The rows are grouped in 3 ways, from coarse to fine. Each group lies inside one group of the grouping before and may be the whole of it. The rows also spread widely along 8 directions, which tell nothing about the answers.
Known rows, each followed by its group in each grouping:
[ -4 -10  -3  -4 -18   2  11  -7  11   5   6   8 -13  -2  11  10  15 -17
  -2   5   9 -12]
bip bisu mibu
[-11  -6   0  16   0   2   1   7  -5   7 -15  -8   0  31  18 -15 -10   3
 -10   3 -15  -8]
fir bak vona
[  5  12  -7  -5  24  -8  19   9  12  19   3   3   5  -9   3   5   6 -16
  12   7   3   8]
bip pinep laka
[ 13  10  -8   3  30  -5   4   9 -13  18  10  -9   8   2  -4  -5 -16   9
  -1  -6 -11  10]
fir bak kide
[  9  -4  -5  10  -7  -5  11  -4 -28  19   9   1 -15  -1   8   1 -14   2
 -29 -11  -9  -7]
fir bak Ninaf
[  3  18   9  -9  15  14   0   0   9   9   8   3   7  -8  -4  -5   3 -13
  22   9   7   6]
zod timo Dazot
[ 18  -6  -8  -4  24   2  -7  -1   9  21   2   4  -6 -11   6   9  -3   9
  -7 -10  -2  -7]
Lemaf Ralom tuvok
[ -1 -22  -9  -5  -6 -12   4  -7  15  -6  13   1 -11   2  11  -6  13   0
  -8  -4  -4  -8]
Lemaf bas Pekaz
[ -8   2   7  -1 -11   3   8   0  13  14  -5   2  -7   7  14  10   5 -20
   3  10   5 -15]
bip fisin Latuz
[ 19  -4   4  -7 -10   7  -6 -11 -19   7  24   1 -15 -11  -8   5 -12  13
 -17 -18  -8 -10]
zod timo koto
[  4  18   5  -9  19  -2  -2   7  -3  -4   8  -7  15  13  -4 -19 -13   5
   4   8 -14  14]
zod Fom mame
[ -5  11   8 -13   8 -11  -4   3  19  -9   6  -7   9  26  -1 -19   4  -1
  21  15 -14   1]
zod timo tis
[ 14 -12   0  -8 -11 -10  -5 -10  -1   4  14  -4 -15   4   2   6  -6  17
 -11 -14 -11 -19]
Lemaf bas nopus
[ 11   1 -16  -9  29 -26  13   6  17   7  14  -7   2  -6  -1  -7   6  -3
  13   3  -8   8]
Lemaf biva lelup
[ -2 -17 -22   4  26 -13   8   9  28   8  -3  -5   1  -6   5  -8  17 -12
  24   3   0   6]
Lemaf biva tuli
[  3 -18 -13   2  19  -5  -3   3   3  -9   6 -14   4  11   0 -18   1  12
   4  -8 -13   3]
Lemaf Ralom derov
[ 16   9   2 -10  14  -9  -6   3  -2  -3  19 -26   9  10 -19  -3 -11  24
  25  -5 -13   1]
Lemaf bas vaba
[ -7   5  11   1 -13   3  -2   2  10  13 -17   5  -6  17  17  -5  -2 -12
   0  10  -4 -11]
zod Fom pirol
[ -8 -10  -4  -6  -7  -3   6  -5  18   0   2  11  -8  10  21   2  12  -9
 -20   8  -3 -12]
bip bisu sugaf
[ 13   6  -1  -2  14  11  -6  -3 -11   3  22  -3   4  -3  -3   0 -15  18
 -19 -10  -5   4]
bip Mil luf
[ 16   1   0 -19   9  -7  -6  -9  10  -5  26  -5  -3   2   1  -2  -3  16
  -6  -1  -9  -9]
Lemaf biva Vut
[ -1   8  -3   6  19   9   2  11   1   8  -4 -15  11  10  -3   1  -6   4
  19   2  -3   3]
bip bisu pil
[ 17  30  11  -8  23  15 -10   2 -19  -4  26 -21  21  11 -20  -6 -24  23
  13   0  -8   8]
fir doni gep
[ 17 -27 -16  -2   4  -9   4  -8 -17  -2  28   4 -11 -11  -2   2  -6  20
 -35 -24 -12   0]
bip bisu mibu
[  7   4   0  13  -2  12  -1   1 -31   8   5 -17  -5   7   6 -11 -25  18
 -23 -15 -14  -6]
Lemaf biva tuli
[ 18  25   2 -21   8 -24  17   0  -9   1  34 -10   5   3 -12   8  -7   4
   1   4 -13   2]
bip bisu pil
[ 10 -11   0   0  11  10 -22  -4  -4  -6  15  -6   3  18  -1  -8 -14  33
 -15 -10 -15 -10]
fir bak Ninaf
[ -8  10  -1   8  12  -2   9  10  -4   2  -7 -23   9  17   1 -16  -7  -2
  21   5  -7   8]
Lemaf bas nopus
[  4   4 -16   9  24  -7  18  10 -12   6   7 -22   6  -5  -9 -16  -4  -2
  21  -5  -6  17]
Lemaf biva lelup
[  2 -10  -6   0 -24 -10  16  -6  -3  14   5   2 -19  -3   8  14   6 -14
  -8  -4   0 -16]
bip bisu sugaf
[ -1  22   9  -3  12  27   1   1  -9  -6  18 -17  18   5 -12  -8  -9   2
  18   8   5   8]
bip fisin Latuz
[ 12  10  -1 -16   9   2   6 -11   5  -3  35   6   3  -7  -6  -2   6  -2
   0   7   7   2]
fir bak kide
[-13 -18 -11   8   0 -14   9  10  20   1 -14 -16  -2  17   5 -12  14  -9
  29   4  -5  -3]
Lemaf bas Pekaz
[ 15 -12   0   4  -3  14 -10  -3 -20   1  13  -6  -5  -5 -11  -6 -15  19
  -9 -20  -9  -1]
zod Fom pirol
[ -8  18   5   8  -6   1   8   4 -13  -2  -3 -20   3  27  12 -21 -14   2
  -6   8 -13  -5]
Lemaf biva lelup

New rows. What belongs after each?
[ 12   6  -1   0  15   7  -2  -2 -19   6  19   0   3  -1   3  -4 -15  10
 -24  -7  -9   5]
fir doni gep
[ -7  -9  -9  12   2 -16  13  11   0  14 -13 -13  -2  21   6  -9  -1  -8
  15   3 -13  -3]
fir bak vona
[ -2  -7 -13  -4   4 -20  18   0   8  -4  18  -1  -2   0   0  -7  12 -12
   0   2  -3   8]
bip Mil luf
[ -6   9  -1   8  -2  -6  16   6 -17   8  -3  -8   0  16  12  -8  -9  -6
 -15   3 -11   3]
bip bisu mibu
[  9   3   9   4   4  40 -16  -7 -14   6  13  -4   3  -4  -3   6 -18  17
 -12 -12   4  -9]
bip fisin Latuz
[ -3  -3   0   9   0   1   0   5 -12   7  -5 -10  -2  14   0 -16 -10   3
   1  -7 -15   1]
zod timo tis
[  9   0   0  -4  32   7 -14   7   9   5   4  -7  12   0 -12  -8  -6  11
  22  -4 -11   7]
zod timo Dazot
[ 12   3  -5   2  36  14 -17   7   0   8   6 -13  16   9 -12  -5 -16  24
  16  -8  -7   5]
fir bak kide
[  8 -11  -7   4  -8  11   1  -7 -30 -10  24 -14  -4   3 -11  -5 -13  23
 -19 -19 -12  -3]
bip bisu sugaf
[ 13  -2   2  -7   1  17  -8 -10  -2  11  17   9  -9 -16  -4   3  -2   1
  -3  -9   3  -4]
zod timo tis
[  4 -14 -13   9  25  12  -1   1  -7   7   0   1   0  -6  13 -14  -6   7
 -20 -12  -6   8]
Lemaf Ralom derov
[ 10   9  -5 -12   3 -24  18  -1  -5   8  19  -2  -5   1   1   6  -2  -2
 -15   0 -13  -2]
bip bisu sugaf
[  4  -4  -1   9  -7  15   6  -1 -15  22  -4   8 -13 -15   7   1  -8 -11
 -14  -9   3   0]
zod Fom pirol
[ -8 -14  -7   4   0  -7   3   5   4  -5   1 -12   1  14  -9 -20   6  -4
  25  -2 -12   3]
zod timo tis
[ 10  -7  -7 -14  22 -11  -8  -3  19 -10  20  -7   5   8   2  -9   1  17
   0   0 -13  -3]
Lemaf biva Vut
[ -1 -13  -3  -6 -17   6   3  -9  17   7   5   3 -12  -5   2  17  15 -12
  13   1  10 -18]
bip bisu sugaf
[ 12  -9  -8  -7  -1  11   2 -10  -1   8  20   4  -8 -19  -6  16   3   2
  -3  -9   7  -7]
bip bisu sugaf
[-12  -2  -2  13 -20  13  14  -1  -7  -3  -1 -16  -5   5   4 -15   6 -17
  18   5   7  -4]
Lemaf biva tuli
[  2  15   4   5  -3  12   0   4  -5  11  -4 -22   1  10  -2  -2 -12   4
  22   1  -1 -10]
Lemaf biva lelup
[ -5   1   0   1  -2   6  -2   2  20  -1  -3 -20   2  15  -4  -5   6  -1
  40   7   3 -12]
Lemaf biva lelup
[-13 -21  -2  13 -20  35  -3  -5  -3  -6  -6   1  -4  -3   0 -13   7 -13
  15  -3  14  -2]
zod Fom mame
[ 23   1   5 -13  -6  10  -6 -12 -21  -2  31   6  -6 -13  -8  -1 -15  16
 -26 -14  -6  -1]
zod Fom mame
[ -7  -8  -3   6   8  -8  -1  12   0  -4 -11 -13   7  22  -3 -22  -7   2
  15  -1 -16   7]
zod Fom mame
[ 22   0   7  -7   7   5 -18  -5  -5  19  10   6 -10   4   9  17 -21  23
 -32 -13 -13 -18]
fir doni gep
[ 10  24   9 -13  15  -5   7   1  -3   9  20  -4   8   2   2   4 -11  -1
  -8   7  -6   3]
bip fisin Latuz
[ -3  -7 -12   2  26   5   6   8  18   4   0  -7  11  -1  -5   0  11  -4
  27   4   4   8]
bip bisu pil
[  0   4   0  -7   5 -11   0   2  10 -12  16 -13   8  23  -5  -9   0   9
   7   5 -12   1]
bip Mil luf
[  9   7   3   8   1  16   2   2 -18  19   0  -5  -3   1   3   7 -19  10
 -12 -12  -5  -9]
bip pinep laka
[  8 -17 -10  20   2  22  -5   0 -26  15   4 -11  -6  -3  -6  -1 -16  15
  -4 -24  -3  -4]
fir bak kide
[ 14 -10  -6  -5  17 -10 -10   1  -3  -9  15 -18   4  16  -6 -12  -8  27
   1 -13 -19  -3]
Lemaf Ralom derov
[  0   5   8   3 -18   6   0  -2  -7   2  -3 -18  -5  20   3  -4  -5  -1
  14   1  -4 -16]
Lemaf Ralom derov
[ -8   3   4   7  -3  20  -2  -2   3  10  -4   4  -3   8  16   0  -6  -2
 -16   2   3  -7]
bip Mil luf
[  5  -5 -11  10  22   7   7   5  -9  24  -2   7  -6 -20   5  -7  -5  -9
  -6 -10  -3  13]
zod timo tis
[ 15   8  -7  -4  27  11   1  -4   0  19  13   3  -1 -21   7   4  -8   2
  -9  -4   3   4]
Lemaf biva Vut
[ 17 -12  -3 -10  15   8 -17  -3  -3 -16  26  -9   7  -1 -22 -14  -8  27
   6 -14 -11   7]
zod Fom pirol
[12 14  1 -6 13 -1  5  4  0 16  7 -9  2  0 -6 14 -8  4 12 -1 -5 -2]
bip bisu pil
[  8   1   0 -17  16   5  -8 -10  17 -15  29  -1   5   2   5 -12   3  12
  -8   6  -2  -3]
Lemaf biva Vut
[ 23  16  11 -21  11  -7 -13  -1   7  -1  25 -15   7  14 -19  12 -13  29
  14  -6 -15 -14]
bip pinep laka
[  8 -13  -2   7 -18   6  -3  -4 -15   4  12 -15 -11   5 -11   7 -11  14
  -2 -20  -6 -12]
bip Mil luf
[ -5  -3  -5  -2  21  -5   3   9  16  -3   4 -12  12  13  -5  -7   3  -3
  23   6  -6   4]
bip fisin Latuz
[ 20  20   9 -21  15  -9  -9  -3   9   2  22 -12   4   7  -5   4 -10  21
   4   1 -11  -7]
Lemaf bas Pekaz
[ 21  15   9 -17  10 -16  -3  -1  -3  11  20  -5  -1   1 -12   3 -13   9
   4  -5 -19  -4]
zod timo Dazot
[  1  -4  -3  10  13  -3  -5  12  -7  15 -12 -12   0  13  -4 -12 -14   8
  11 -11 -19   2]
zod timo tis
[ 15  11   6 -22   1 -19   4  -5  12  -3  25  -3   0   9  -5   8   1   6
   1   3 -10 -12]
bip pinep laka
[  2 -25  -8  12  -4  -7  -5   5  -8   1  -1 -16  -5  21  -6  -5  -8  14
   4 -16 -18 -10]
fir doni gep
[ 10 -18  -6  -7  -2   0  -3  -6   8   3  13   3  -8  -2  -3  12   4   8
   1 -10  -1 -13]
bip bisu mibu
[ 11 -18  -5  -7 -13  -8  -2 -10   3  -3  21  -9 -15  -2  -5   4   2  13
   2 -14  -5 -15]
Lemaf bas Pekaz
[ 17   4   3  -9   7   1 -11  -6   9  16   8   2 -10   1  12  10 -12  17
 -21  -6 -10 -19]
Lemaf biva lelup
[ -8   3  -6   7   0 -10  21   3 -14  -6  10 -10   5  18   6 -24  -1 -10
  -5  10 -11   9]
fir bak vona
[  1   2   4   1 -23   1  12  -5  -4  13  -2  -4 -16   3  10   3   3 -14
   1   1   4 -17]
Lemaf Ralom tuvok
[  4  -8  -8  17   9  -2   2  15 -18  22 -14 -18  -5   5  -9  -6 -15   3
  17 -18 -17   3]
zod timo koto
[ 19  19   0 -20  12 -22   8   0  -3   1  29 -11   6   4 -14   8  -6  10
   6   1 -15   1]
bip bisu sugaf
[-10 -11  -4  15 -25  10  14  -4  -6  12  -3   1 -15  -1  11   3   3 -17
  -8  -5   9  -8]
bip Mil luf
[ -2 -14 -16   8  -4  -8  26  -2  -3  15   7   9 -12 -12  10  -4  12 -26
  -7   0   7   2]
fir bak kide
[-11  -4   2   4   7  13 -10   2  21  -4  -6  -8   9  22   1  -9   6   1
  27  13   3  -6]
fir bak Ninaf
[  3 -11  -5   6   7  15  -9   0  -2   9   0  -4  -1   5   2   6  -8  14
  -8 -11  -5  -8]
bip bisu sugaf
[ -2  -7   4   2  -3   6 -10   1   4  -6   0  -8   2  26   6  -6  -6  18
  -9  -5 -13 -15]
bip pinep laka
[ 18   3   3 -11 -12  -4   4  -9  -8   8  19  -9 -13  -4  -6  10  -4   2
   4  -9  -2 -15]
Lemaf Ralom derov
[  9 -19  -2  -1 -10  21 -16 -11 -12 -16  23 -11  -1   8 -12   1  -8  30
  -8 -19  -7 -14]
bip bisu sugaf
[  2  -2   3 -12  -3   2  -9  -3  10 -17  16 -17   7  21 -14   0   2  15
  22   2  -7 -11]
bip bisu sugaf
[  8 -15  -9 -14  10 -27   1   0  16 -11  18   3   0   5  -3 -14   8   2
  -2  -1 -16   5]
zod Fom pirol
[  0  -3   7  -3  10  22 -18  -2  20  12  -6   9  -2   0   6  -2   1   1
  10   2   2  -7]
zod timo tis
[ 10  -1 -12   7  25 -12  10  12 -11  21   2 -10   2  -2  -6   1 -10  -2
   7  -8 -10  10]
fir doni gep
[ -2  -8   8   5 -18  12 -15  -4   6   3  -2  -4  -8  22  10   6  -9  15
 -14  -6  -8 -23]
bip Mil luf
[ 17  15   3  -1  21   6  -6   7 -11  31  -1  -6  -1  -6  -7   5 -21   9
   7 -12 -12   2]
zod timo tis
[  2 -10  -8  -7   7 -30   5   3  15  -4   7 -12  -3  16   5  -8   5   7
   2  -1 -17  -3]
Lemaf bas Pekaz
[  3   3   8  -5 -19   7   1 -11  -5  -3  11  -5 -10  11  11  -5  -1  -2
  -9   3  -1 -15]
Lemaf Ralom derov
[ 12   9  10 -16  -1  12  -2 -13  -7  -4  32   7  -1 -11  -4  -6  -4   2
 -12  -1  -2  -1]
zod timo Dazot
[ 26  14   8 -12   7 -10  -4  -5 -23  16  25   1  -8  -3  -1   0 -25  20
 -33 -16 -24  -3]
zod timo tis
[ 11  14   1 -10  12   8   0  -2 -10 -12  29 -20  15   5 -22  -3  -8  16
  16  -1  -5   6]
bip bisu sugaf
[ 10  -6 -13   5  14   4   7  -1  -5  13   9  -4  -6 -16   3  -2  -4   3
  -5 -11   0   2]
Lemaf biva lelup
[ 21  23   5 -16  25  10  -5  -3   2   4  23  -9  10  -8 -10   1  -4   9
  14   3   4   3]
Lemaf Ralom tuvok
[  7  13   4  -1  21  21 -14   6   1   3   4 -19  17  12 -14   3 -12  20
  28  -1  -2   1]
bip bisu mibu
[  5  -8  -5   9  17   4  -4   7  -8   2   1  -9   4  14   3  -9 -13  20
 -13 -13 -16  -2]
bip pinep laka
[  7  -1 -14   8  18  -2  13   6 -21   9  10 -13   4  -4  -8  -2 -10   5
  -3 -12 -10  13]
bip bisu sugaf
[ 15 -16  -6   7   1  -5  -7   1 -11  14   2 -16 -12   3  -2   6 -15  25
  -6 -24 -16 -12]
Lemaf bas Pekaz
[ 10  -6  -7   1  12  22  -5  -1  -2  11   8  -7   1 -13 -13  13  -3   9
  19 -11   9  -1]
bip bisu mibu
[  0  17   4 -14  15 -10   6   6  25  14  -4   9   4   2  10  -4   7 -22
  13  20  -1   7]
zod Fom pirol
[-11  -1   6   0   8  20  -9   5  19  -5  -6 -10  11  11 -11 -15   8  -8
  46   9   2   2]
zod timo Dazot
[  6   8  -5  16  16  17   7   6 -22  24  -1  -5   1  -3   4  -3 -18   1
  -8  -6  -3   7]
fir bak vona
[  6  -8 -12  -2  35  -6  -1   4  14  10   9   8   6   1  11  -7   1   4
 -10   1  -6   7]
fir bak kide
[ 16  -9  -1 -19  -7  -4  -6 -14  12  -2  29   4 -10  -4  -5  19   5  12
  -8  -7  -2 -18]
bip bisu sugaf
[  6  -2  -7  -9  16 -33   4   8  15  -2   6 -20   4  22  -1 -10   0   9
  18   2 -23  -4]
Lemaf biva Vut
[ 13   5  -9  -6  22 -20   9   7  14  23   7  -4   0  -8  -8  15   0  -5
  19  -3  -4   5]
bip Mil luf
[ -6   3  -4  10   4  -4   7   7  -6   6  -8 -19   1  18   9 -17  -9   0
   4   0 -14  -1]
Lemaf biva Vut
[-12  -1   3   4 -17   0   5   0  11   7 -12  -6  -9  19  21  -7   2 -12
   3  10  -3 -18]
Lemaf biva Vut
[ 12 -13   0   2  12  37 -19  -9  -3  12  10  15  -8 -21   4   1  -7  13
 -20 -15   4  -5]
zod timo koto
[ -5   0   4  -2   9  24 -14   0  21  -1  -4  -3   9  13   4   3   3   7
  18   7   7  -8]
bip bisu mibu
[ -2  -8   4  -3 -14  -8  -4  -3  -2   0   3  -1 -11  19   8 -12  -5   5
 -15  -5 -19 -12]
zod timo tis
[  6  -2 -10   1   9  13   7  -3 -23 -17  30 -17  11  -2 -20 -11  -5  13
   4 -10  -4  11]
bip bisu sugaf
[ 18  14  10 -15   4 -16   1  -4 -11   7  23   3  -5   3   1  -3 -14   9
 -21  -4 -20  -4]
zod timo Dazot
[ 12 -14  -9   6   9  -4   2   3 -16   2  11  -8  -2   4  -3  -4 -12  21
 -17 -21 -17  -3]
bip pinep laka
[ 18  13   5 -11  14  -1  -8   2  -6  -5  23 -22  11  12 -23   1 -15  28
  16  -9 -13  -4]
bip pinep laka
[ 19  21   0 -11  28   6  -6   0  -5  -2  26 -17  13   0 -11  -8 -16  23
   6  -2  -8   5]
Lemaf biva lelup
[ -3  10  -6  -3  10  -9  22   4  -3  -4  20  -6   9   1  -5 -14   8 -20
  13  13   1  16]
fir doni gep
[ 11  -6 -10  -6  17 -26   4   4  -5  -6  23  -8   3  13  -4 -11  -6  12
 -11  -6 -22   5]
fir doni gep
[  9  17   1 -16  27   2  -6   2  18   4  12  -2  13   4  -3   7  -1   8
  12   9  -2   1]
bip bisu sugaf
[ 21   8  -1 -10  19  13  -2  -3   2  11  22  -2   4 -18 -14  12  -4   9
  10  -8   5   0]
bip pinep laka
[  7  14  -7 -18  14 -31  21   1   3  -5  27  -5   7   5  -2  -4   4  -6
  -4  11 -13  10]
bip bisu sugaf
[ -4   7  -4  -6   1 -12  16  -5  -7 -19  28   1   6  13  10 -22   1  -2
 -32   8 -10  12]
bip Mil luf
